The rows are grouped in 4 different ways at once. Each group adds its own fixed numbers to the row, and there is some noise. The rows also spread widely along 13 directions, which tell nothing about the answers.
In the rows, zero is written as 128.
Known rows, each followed by its group in each grouping:
[121 166  62 118  87 108 177  89 147 163 152 114  55 153 106 133 140 163
  90 130 135 174 201  79 114 171 147 121 113  97 103 153 162 116 139 128
  80 182 108 177 140 133] -> q_330 q_329 G T
[122 117 152 132 137 110 166  92  93 117  91 151 147 148 107 161 100 154
 162 106 113 141 146 133  89  59 155 192  89  79  79  91 123  99 142 123
 161 152 156  59 219 106] -> q_202 q_868 N T
[128 209 104 158 114  94 134  80 139 154 172 115 138 117 126 131 126 136
  95 108 125 151 114 131 163 164 145 101 145 160 119 150 136 155  87 142
  67 143 114 130 122 118] -> q_454 q_863 P X
[149 148  81 136  48 135 187  96 155 195 135 102 124 104 184 130 146 199
 102 140 150 123 137 111 142 165 154 142 151 141 131 219  96 102 128 166
  95 130 168  68 121 155] -> q_772 q_329 Q X
[118 206 115 108  88  85 113  79 125 112 159 124 148 141 161 107  97 133
  98 107 101 110 131 136 142 163  74 146  98 127 131 175 184 115 159 165
 104 189 100 145 157 101] -> q_202 q_529 G Y
[111 173  95 147 129 103  91 109 122 130 146 127 157 139 145 102 166 110
 112  95 165 182 116 124 122 132 125 140 147 140 116 146 129 149 122 158
  94  96 114 179 139  90] -> q_330 q_863 P Y
[116 118 148 133 143 130  90 117 142 111 117 131 186 119 125 116 116 114
 170  99 137 126  86 162 116  59 173 142 131 118 119  95  92 156 118 169
 131 116 145 108 158 109] -> q_601 q_868 E T
[140 152 116 169  97  99 132 142  85 160  85 118 132 156 149 142 177 127
 178 101 179 173 133  84 109 150 167 143 124 135  83 121 122 146  62  97
 119 124 132 119 103 109] -> q_772 q_529 N T
[122 119  87 121 131 127 118 165  80  85  60 129 110 171  79 110 173 114
  91 135  99 161 167 123  95 161 133 179 132  80 113 156 152 139 156 102
 115  96 160 118 129  99] -> q_454 q_868 E Y
[111 198 112 141 126  53 141 129 147 131 130 135 105 168 119 121 147  79
 150  92 155 132 150 107 131 120 163 109 128 107  82 115 144 175  92 136
  70 158  98 136 158 109] -> q_601 q_529 Q X
[ 95  87 124  87  71 173 105  88 141 170  81  83 118  65 117  97 116 139
 192 145 103 189 160  87 106 109 172 155 139  78 151 119  98 118 145 136
 141 178 142 124 155 157] -> q_772 q_868 U T
[120 210 116 124  86  95  92  62 109 176 158 124 159 100 160 122 113 152
 144  91 136 148 116 111 143 153 103 122 130 185 121 154 153 106 101 132
 128 169  98 186 116 124] -> q_202 q_868 U T
[126 136  71  98  89 139 105 135 136 146 117 128 100 155 160  99 164 146
 145 111 178 130 161  84  80 158 126 122 119 146 119 170 148 125 118 142
 139 136 117 224  94 133] -> q_454 q_868 P T
[ 85 136  96 111 145 107  78 154 118  85  96 172 111  75 136 143 113  79
  83 115  77 146 149 129 147 181  91 128 179 176 157 130 164 105 123  75
 136 147 105 142 104 148] -> q_202 q_529 U X
[138 132 109  76  79 174 151 117  68 153  87 103 149 136 100 112 153 175
 134 118  98 100 143  81  83 129 143 182 112 126 151 172 114 144 130  88
 164 121 172 133  64 150] -> q_202 q_529 G Y
[108 118 133 117 158 160 101 125 109  80 136 165 158 139 123 144  96 136
 119  84 111  83 108 142  84  84 126 159  98 163 147  98 131 125 117 102
 179 108 124 176 111 121] -> q_772 q_868 G X
[115 137 120 146  93 148 189 151 119 109  83 147 101 168 105 128 145 135
 149  89 117  72 147  81  84 129 158 171  85  93 141 134 115 162 111  71
  85 130 125  52  86 155] -> q_330 q_863 U T
[130 149  96  89 137 129 160  88 118 152 156 156 152 161 146 127 151 180
 132  76 188 117 135 110  67  48 136 169 115 159 102 156 115  99 140 149
 182  90 149 214 172 121] -> q_601 q_868 N X
[142 120 114  70 128 133 106 129 108  92 106 161 143 124 138 140  87 137
 110 110 102  50 137 157 109 122 112 148 127 164 134 146 155 117 143 119
 188 150 149 151 116 130] -> q_772 q_529 E X
[108 128 122 166 137 139 210  71 163 162 176 128  95 135 100 172 110 163
 139 111 144 158 149  90  95  75 199 115  67 114 106  64 109 132  82 116
 111 177 100 140 159 147] -> q_330 q_529 N X
[141  79 110  85 113 157 155 165 108 124  62 126 120 159  95 116 156 131
 166 119 145  78 158 103  66  87 187 151 117  95 107 122 104 171 117 108
 160 121 168 124 100 141] -> q_330 q_529 E Y
[150 181 108 119 107 120 114  94 110 113 151 130 159 141 107 136  99 170
  80 116  90  83 114 165 140 163 119 121 110 164 122 158 165 135 121 127
 125 156 134 137  88 112] -> q_330 q_868 N T
[ 96 111  66  68 156 112 111 172 154 124  99 142 112 131  93  99 203  79
 126 114 173 137 165 109 105  97 184  91 206 134 103 129 104 187 119 132
 121  88 152 205 117 132] -> q_202 q_529 N Y
[143 172  73 136 118  87 160 137  82 125 106 152 109 197 130 133 183 145
 105  86 167 152 165  95  93 157 120 168 122 123  82 166 157 124 128 107
 109  96 134 150 133  92] -> q_202 q_863 G T
[108 116 145 182 137 140  99 131 122  90 104 106 143 144  95 129 116 102
 148 121  91 193 114 131 117 119 164 160  78  71 137  67 127 163 110 127
  96 145 113  88 139  97] -> q_601 q_529 E T
[ 95 161 141  97 116  86 123 129 166 122 108 143 114 119 120 109 102  79
 180 102 118  67 145 126 133  96 165  98 141 111 107 105 123 173  93 135
  92 193 101 103 150 144] -> q_202 q_868 P X
[129  83  86 123 121 136 128 183 129 111  59 111  92 153  89 123 176 107
 141 148 137 167 170 107  97 150 191 122 138  85 102 115 122 171 109 112
 118 122 156 120 112 123] -> q_454 q_529 N T
[133 148 119 131 106  99 162 101  91 186  94 123 123 143 127 143 161 138
 191  94 177 171 152  76  94  92 185 155 127 117  75 110 108 133  92 111
 134 140 145 126 150 126] -> q_772 q_529 E T
[142  95 123 162 119 120 100 115 136  91 116 108 130 125 154 145  74 127
 110 168 102 176 135 174 132 170 123 128  83  91  98 100 171 107 131 178
 130 200 123  97 185  86] -> q_330 q_529 P Y
[144  95 105 104  80 203 120 123 106 132  90 117 162  85 145 122 123 182
 113 125  96  96 109 127 105 159 127 174 137 163 188 192 104 115 143 116
 164 104 178  90  60 162] -> q_454 q_863 E T
[114 112 130 141  67 132 110 118 125 145  75 110 154  89 185 117 129 141
 178 128 131 170 123 115 125 147 128 169 137 109 130 157 108  93 129 151
 130 150 141  56 156 131] -> q_202 q_868 N T
[136  92 106  81 120 115 103 164 198 112 103 122 134 122 129 107 135  97
 162 140 162  72 127 165 129 100 197  67 169 122  98 125 104 191 114 193
 119 149 161 120 139 128] -> q_454 q_529 N T
[147 216 122 166 112 104 134  82 144 116 194 113 162 180 111 120 106 159
  95 105 113  92  94 166 144 134 134 112  63 128 111 134 155 169 104 169
  69 154 102 142 122  85] -> q_330 q_868 U X
[141 102 105  72 110 166 122 118 130 102 123 159 143 123 158 129  93 179
 110 115 109  49 127 151  89 119 110 154 115 163 150 170 142  96 159 142
 184 145 161 136 115 148] -> q_601 q_868 P T

New rows. What belongs after each?
[148 153  94 105 140 143 156 112  87 153 131 127 147 167  59 141 166 174
 111  97 135 109 127 114  87  95 191 130 128 156  98 131 105 172  91  94
 146  83 173 177  76 125] -> q_454 q_868 G T
[114 126 116 136 118 127 138 127 136  87 123 180 108 120 151 164  80 146
  89 105  96  71 138 139 119 153 106 150 112 154 150 142 159  92 140 103
 129 166 119  88 113 145] -> q_772 q_329 E T
[113 118 108  87 140 135 130 141 124  80 100 154 139 145  89 112 129 122
 100 112  96  68 137 151 103  95 141 155 138 105 132 144 124 150 165 126
 124 115 156 108 132 128] -> q_330 q_868 E Y
[166 127 125 186 119 130 176  96 141 116 163 153 157 159 198 167  89 191
 112  99 169  90  99 170 102 116 122 157  53 147 102 137 135  89 119 179
 139 136 127  92 170 100] -> q_330 q_863 E X
[158 173  59  93  83 104 126 134  98 155 117 134  98 153 130 131 147 160
  89 125 137 103 174 105 122 205 120 103 153 178 100 187 174 136 101 106
 129 150 137 188  54 131] -> q_202 q_329 P T
[140 136 126 140 110 123  54 159 106  75  74  95 169 130 106 104 125  94
 115 142  66 146 100 174 159 186 131 144 139 102 145 140 147 177 128 142
  95 133 149  66  94  90] -> q_601 q_529 E T
[ 74 118  65 102 138 116 117 165 170  66 121 173  88 128 139 109 151 100
  49 120 116 127 165 127 122 157 104 147 176 114 159 175 149 114 189 137
  87 110 127 138 147 130] -> q_772 q_329 G Y
[137 143  95  96 152  78  93 126  90  96 116 166 123 139 130 152 105 115
  94 118 128 126 160 152 121 150 102 123 144 165  77 122 192 107 130 116
 175 161 134 193 153  97] -> q_772 q_529 U Y
[105 126 144 143 110 159 139  87  84 134 111 112 141 113  95 143  98 151
 128 123  72 170 131  99  98 111 144 186  95 107 148 108 121 122 119  90
 141 150 137 100 124 133] -> q_601 q_329 P Y
[ 91 111  74 149  96 171 135 106 140 147 138 132  82  77 150 149 130 171
  83 128 102 185 150  82 118 197 127 137 138 160 175 151 139  73 119  86
 113 151 109 138  86 170] -> q_772 q_868 G T
[160 162 111 121  83 100  96 101 109 121 118  97 124 155 145 122  86 144
 116 151 113 151 160 148 129 184 104 135  93 109  90 152 186 119 133 167
 140 190 120 164 157  81] -> q_454 q_329 P X
[114 117 109  74 126 145  99 119 168  88 140 166 133 112 162 111  82 122
 120  97 130  57 137 148  98 107 100 132 122 154 156 145 149 115 163 160
 163 155 106 190 140 140] -> q_330 q_863 E X
[118 170 134 174 113 103  85 139 151  70 146 132 148 179 149  99 104  92
 139  97 137  93 107 149 119 153 109 122  59 105 128 113 172 174 110 171
  75 166  69 146 125  75] -> q_202 q_863 E Y
[146 156  98  92  84 144 136 127  85 128 100 127 129 142 117 113 129 155
 109 112  99  72 144 104 104 174 119 154 126 148 144 184 152 148 117  89
 135 138 151 127  60 144] -> q_601 q_863 P Y
[ 75 123 145  90 111 125 150 106 159 139  96 158 129  80 146 123 105 109
 187  90 124  85 140 105 109  51 169 160 158 116 138 125  78 117 136 125
 135 150 136  68 181 175] -> q_772 q_868 Q X
[164  93  78  91 169 139 128 163 101  85 102 164 115 177  99 148 131 140
  89 118 145  88 160 153  71 121 147 127 128 155  85 123 152 147 115 114
 192  96 165 203 114 104] -> q_454 q_863 P X
[153 106  98  97  72 186 153 135 118 118  92  95 115 157  90 112 131 177
 114 147  75  90 157 113  97 162 154 156  79  85 158 164 138 158 147 122
 121 157 161  99  71 140] -> q_202 q_529 E T
[137 177 113 112  96 116 103  96 150 106 168  99 155 180 126  84 113 145
 112 125 127  91 119 156 117 136 123 121  76 104 115 159 164 160 145 201
 102 160 119 182 145  81] -> q_454 q_868 G Y
[ 97 131  79  65 118  99 120 129 138  98 101 177  77 101 142 133 106 103
 100 109 101 108 189 111 121 163  92 139 158 138 136 157 180  83 177 104
 137 190 110 144 148 159] -> q_330 q_529 E T
[124  96  76 180 132 145 157 175 139 116 102 121  91 162 112 143 190 130
 105 130 151 189 142 102 102 161 185 130 120  95 115 114 111 158  94 113
  76  99 134 106  95 121] -> q_330 q_529 G T
[131 114 108 148 165 127  97 124 142 110 159 158 148 135 169 157 110 128
 123  97 179 139 110 154  96 103 132 113 101 179 103  88 141 113  96 155
 174 129 102 221 139 101] -> q_330 q_529 E X
[170 104  97 160  94 159 163 103 111 183 119  97 116 129 126 165 129 204
 129 153 144 162 139 116 100 166 188 111 101 148  88 126 123 123  65 123
 145 152 162 122  93 133] -> q_454 q_868 P T
[151 122 114 122 110 169  97 122 141 110 133 109 172 121 114 121 107 166
  99 140  90  81  90 181 131 146 153 111 119 151 146 152 119 163 113 162
 125 129 165 107  77 122] -> q_454 q_868 P T
[101 116 142 114  84 179 152  76 132 149 121  94 126  94  98 120  92 152
 158 132  77 134 141  88 101 105 159 155  75  93 164 106 112 134 129 110
 130 193 123 106 120 165] -> q_330 q_529 U Y
[153 175 113  77 115 105 125 114  90 114 114 164 134 140 107 144  92 139
 112  91 102  26 139 142 122 144 127 123 145 180 108 148 167 153 108  92
 148 161 147 130  85 134] -> q_772 q_863 P T
[125 130 161 118  71 128 101  99 128 128  98 131 183 127 211 109  89 147
 214  99 150  93 109 136  96  91 111 179  79 111 122 144 119 100 137 186
 162 173 126  88 182 115] -> q_202 q_868 P T
[ 63 146 143 135 106 127 150  46 159 169 146 123 140  52 137 130  94 131
 143 110 109 180 126 100 136  77 150 164 141 111 158 128  88  96 151 148
 102 167 119  81 197 160] -> q_454 q_329 E Y
[166 122 133 106 142 102 113 136 113 107  96 132 177 179 122 120 117 113
 176 100 174  82 123 172  88  50 176 138 115 107  54  98 110 179 115 175
 169 109 159 150 177  76] -> q_330 q_863 Q X
[ 67  72 112  91 122 169 154 142 190 102 104 157  64 107 132 117 107 104
 160 103 130 103 179  76  66  92 155 143 114  94 164 106 113 127 145 111
 132 161  99 148 153 179] -> q_454 q_863 G X
[ 84  97  66  86 158 111 124 174 202 105 119 154  77 152 128  97 189  70
 146 105 204 148 182 103  85  74 175 100 160  98 100 109 111 163 143 166
 110 111 111 222 176 125] -> q_330 q_529 N X
[123 118  76 137 102 107 205 161 187 106 122 145  50 180 133 130 144 132
 103 136 147  82 184 112 106 164 154 108  91  77  99 144 157 140 131 140
  60 185 116  86 144 139] -> q_330 q_529 U Y
[113 104 105  93 120 117 127 136 195 113 134 158  85 137 141 129  97 118
 162 111 166  65 163 126  91 106 157  74 109 129  96  99 148 137 108 150
 136 201  94 186 139 145] -> q_330 q_868 N T
[130  75  91 105 172 121  94 144 145  75 128 163  98 146 142 158  90 116
 110 129 149 142 161 154  85 130 128  99 104 143  87  79 181 104 132 146
 191 169 116 222 168 101] -> q_454 q_529 G T
[125 146  74 137 114 124 171  80 130 155 165 125 105 141 139 142 140 181
  79 129 138 187 161 106 112 150 121 145  99 127 112 152 158  89 146 147
 119 154 129 164 163 119] -> q_202 q_529 U Y
[122 141 133 131 114 127  89 131  97 122  85 137 189 109 149 117 143 111
 163  83 144 131  91 132 119 109 135 168 152 149 130 137  99 146 114 123
 135  90 144  98 115 121] -> q_330 q_863 U T
[106 140 128 110 155  77 131  87 125 141 132 159 131  88 118 161  88 112
 135 105 134 126 136 142 132  88 159 104 169 157  71  87 129 111  96 122
 144 172 127 136 183 135] -> q_330 q_868 G Y
[ 98 107 126 115  75 177 119 119 109 151  83  98 163  80 140 100 148 140
 152 118 114 154 117  88 103 115 147 187 150 115 173 162  70 130 137 117
 134  99 154  93  96 158] -> q_330 q_329 G Y
[ 99  74  99  78 157 145 156 171 145  97  71 179  93 145  83 132 149 108
 150  92 141  71 168 109  67  57 190 139 152 105 114 102  98 153 133  93
 141 111 151 123 128 160] -> q_330 q_868 E T
[111 136 136 219 136 103 135  90 144 112 151 154 124 141 183 168  90 132
 150  89 170 192 119 123 102 126 122 153  56 122  99  80 154  82 105 151
 115 166  73 121 203  92] -> q_454 q_863 E T
[134 106 108  74 147 127  72 127 143  62 128 150 178 112 145 117  84 121
  79 135 102  83 112 210 133 115  97 135 144 144 129 148 153 117 186 189
 171 138 158 143 170  98] -> q_330 q_529 U Y
[138 114 106  80 112 171 101 115 167 106 159 115 106 144  91 117  74 147
 128 133  96  64 145 135  97 138 150  76  65 140 146  99 171 173 109 139
 150 207 106 228  68 139] -> q_601 q_529 U T
[166 113 119 170 120 151  86 135 133  87 130 110 159 151 129 141  90 158
  96 152 100 115  94 195 131 179 144 104  82 137 113 118 154 150  93 167
 126 150 143 108  98  86] -> q_454 q_868 P T
[116 155  70  53  79 117 131 106 170 152 146 140  80 130 167 101 126 144
 121 113 160  91 188  92 102 139 116 117 144 147 130 185 155 112 154 159
 135 174 114 224 134 151] -> q_772 q_329 P X
[119  76 102  54  85 191 146 128 171 131 104 110 123 121 136  95 136 156
 162 126 134  84 146 102  75  86 167 146 114  99 159 159  91 143 165 163
 154 139 163 138 125 163] -> q_454 q_529 G T
[140 132 151 120 137 155 132  82 115 144 142  96 176 107  74 149  90 149
 141 120  91 120  99 147 124  75 197 118 109 140 121  74  95 179  78 121
 150 146 149 133 107 128] -> q_330 q_529 G X
[142 102 117 105 142 142 115 122 137 107 137 164 153 109 153 161  88 154
 115 108 128  75 104 164 110 110 131 118 124 190 127 122 137 112 115 134
 185 145 150 145 116 141] -> q_601 q_529 U T
[126 101 113 158 161 120 115 133 159  71 146 159 107 142 129 162  77 118
 101 119 130 129 135 163 110 142 140 102  93 135 103  77 169 125 112 142
 130 163 103 153 158 103] -> q_454 q_863 G T
[121 141 135 127  85 120  90  81 110 125 102  73 165 103 108 103 101 134
 126 162  68 186 127 156 154 147 137 162 132  69 125 141 140 125 158 166
 110 171 153  74 185  90] -> q_772 q_868 N Y
[106 181 112 161 101 111 140  98 139 172 139 111 104 103 112 129 135 116
 141 100 130 157 134  87 145 153 176 105 149 143 132 117 119 167  63  99
  62 155  95 129  93 146] -> q_772 q_863 E X
[126 157 123 122 104 100 116 133 145 158 128 117 114 119 109 121 121  94
 177 103 161  74 129 103 128 142 196  50 151 161  93  91 126 211  27 109
  95 179 102 174  62 143] -> q_772 q_863 G Y
[121 106 111 138 111 128 118 124 107 163  97 138 124  86 157 149 126 138
 153 116 154 142 132 109 108 142 156 124 158 170 105 123 120 102  77 101
 156 146 137 137 106 149] -> q_772 q_868 E Y
[110 152 130 153 166 146  95 116 102  84 160 150 168 145 104 150 112 129
  99  79 100 135  87 134 105 117 128 144  88 170 155  89 145 149  96  95
 143 110 107 178  83 111] -> q_601 q_529 G T
[145 147 125 147  92 133 134  54 104 169 151 102 169 133 167 122 112 175
 156 106 170 172 120 119  95 105 131 165  76 125 103 132 129 101 126 174
 152 147 122 169 174  97] -> q_330 q_863 E Y
[128 146 125 116 142 144 191  92 136 105 181 173 140 186 120 145  99 174
 113  65 152  24 120 125  59  57 140 149  48 143 119 116 135 142 127 128
 148 135 118 172 133 125] -> q_330 q_863 G Y
[121  92 106  84 116 185 107 105 153 121 139 108 120 130  90 109 103 156
 138 128 116 117 146 124  78  98 168 114  89 111 136  97 128 150 130 146
 156 162 122 215 111 133] -> q_330 q_868 G T
[131 151  87 122 116 122  80 142  98 116 102 121 160 125 152 109 167 118
  97 121 126 167 121 137 135 167 109 156 163 149 135 176 133 133 133 138
 129  91 147 143 106 104] -> q_330 q_529 P X
[149 162 136 155  64 139 101  85  83 174 113  87 202  82 172 119 121 167
 146 123 121 159  82 131 143 169 120 161 136 165 137 168 113 122  96 140
 133 126 150  87  98 120] -> q_202 q_863 U Y
[147  99  83 106 105 156 146 138 133 153 120 131 122 121 136 131 148 164
 123 124 168  95 144 111  92 141 163 105 145 171 115 150 120 141  93 122
 154 122 153 173  80 148] -> q_202 q_863 N Y
[117 130 131 138 121 159 145  82 159 148 164 113 152 131 118 124 117 155
 157  94 152 133 108 113  90  74 181 129  85 124 129  99  97 159 105 157
 123 131 121 158 137 125] -> q_454 q_863 G T
[107 115 118 152 156  90 133 135 170  90 114 142  86 118  99 156  83  93
 103 150  88 144 158 168 150 143 169  91 141  94  88  82 149 139 103 138
  85 189 119  73 187 118] -> q_454 q_868 P X
[131  89 133 141 142 109  89 158 143 107  92 156 146 113 166 147  97 107
 175 113 162 110 106 166 116 110 156 105 141 152  82  87 128 126  83 147
 159 147 136 115 147 119] -> q_601 q_868 U T
[115 132 121  89  92 152 136  53 130 161 148 110 135  96 134 117  86 176
 133 128  99 134 142 112 106 108 130 154 109 124 142 148 135  95 149 150
 153 185 137 149 162 146] -> q_601 q_868 P Y
[163 123 127  76  97 137  68 100 101 109 100 106 169  98 131 129  62 142
 121 151  68 101 125 180 143 160 113 129 129 142 124 141 163 126 142 154
 178 193 157 117 121 113] -> q_330 q_529 P T
[110 148 120 100 127 139 111  90 150  95 150 130 125 113  85 124  68 135
  88 128  54  92 140 160 139 125 136 124 114 121 154 121 155 136 147 138
 116 183 118 138 139 127] -> q_772 q_868 E X
[113 147 117 124 122 101  93  79 121 140 137 140 164  78 168 132  97 122
 124 106 137 156 120 140 133 124 113 138 156 164 115 135 134  96 132 150
 148 146 122 151 172 121] -> q_330 q_863 Q Y
[122 136 111 165 168 111 135 121 117  83 134 181 140 147 134 166 111 132
  91  88 134 132 118 155 108 120 123 155 111 150 113 114 149 110 129 121
 130 111 126 113 158 100] -> q_454 q_863 E T
[ 81 123 130 175 129 123 121 137 155 102 115 124 144 115 138 120 149  91
 137 116 130 177 108 123 130 117 156 147 127  94 141 108  99 151 116 142
  73 125 114  70 151 119] -> q_330 q_529 N Y
[121 150 117 122 123 127  63  97 177 125 179  90 171 127 126  82 117 110
 138 119 157 140  95 154 129 113 156  77 120 135 125 112 131 191 109 211
 106 141 104 233 134  86] -> q_454 q_863 G Y
[108 193 116 147 100  72 145  80 178 168 169 120 116 120 126 127 115 120
 144 103 156 134 134 118 154 118 174  84 134 123  97 118 122 157  97 165
  53 187  90 129 149 128] -> q_330 q_329 E T
[131  69 113  99 144 126 148 161  99 111  60 170 112 115 119 167 109 125
 126 129 129  91 163 133  90 108 161 140 160 142  87 106 117 120 108  86
 182 135 171  96 126 150] -> q_330 q_329 P Y
[148 134  91 141 101 127 159 117 131 115 133 132  90 198 135 131 124 167
 126 114 153 131 171 111  79 148 131 151  52  91  95 127 174 122 138 143
 119 163 116 162 156  95] -> q_772 q_863 U T
[ 85 142 107 122 108 117  88 136  90 116  66 153 131 105 150 113 154 103
 140  90 115 173 143  94 115 150 105 195 165 127 151 160 136  94 151  92
 129 114 125 109 131 131] -> q_772 q_868 E T
[115 114 148 140 143 132 102 149 152 102 125 164 165 122 174 141 105 107
 177  83 169  65  88 145 101  74 152 122 110 173 125  87 105 147  79 137
 160 128 119 135 118 129] -> q_772 q_529 U X
[ 87 109  88 133 127 176 108 129 160  71 134 121  89 146  73 109 114 128
  78 136  56 160 162 117  98 157 133 144  80  75 181 120 162 138 163 121
  92 152 105 156 114 128] -> q_601 q_868 Q T
[127 132 122 190 138  83  94 151  94  92 103 161 147 116 161 172 105 106
  99 121 137 157 114 159 138 179 112 129 141 169  87 109 159 104  82 105
 135 136 116 104 124  99] -> q_330 q_329 N Y
[127 121 102 105 113 122 108 129 138  78 105 110 123 119  86 120 103 117
  67 168  50 122 148 170 157 178 136 125 144  92 136 146 163 150 160 143
  98 174 157  76 140 111] -> q_772 q_529 N Y
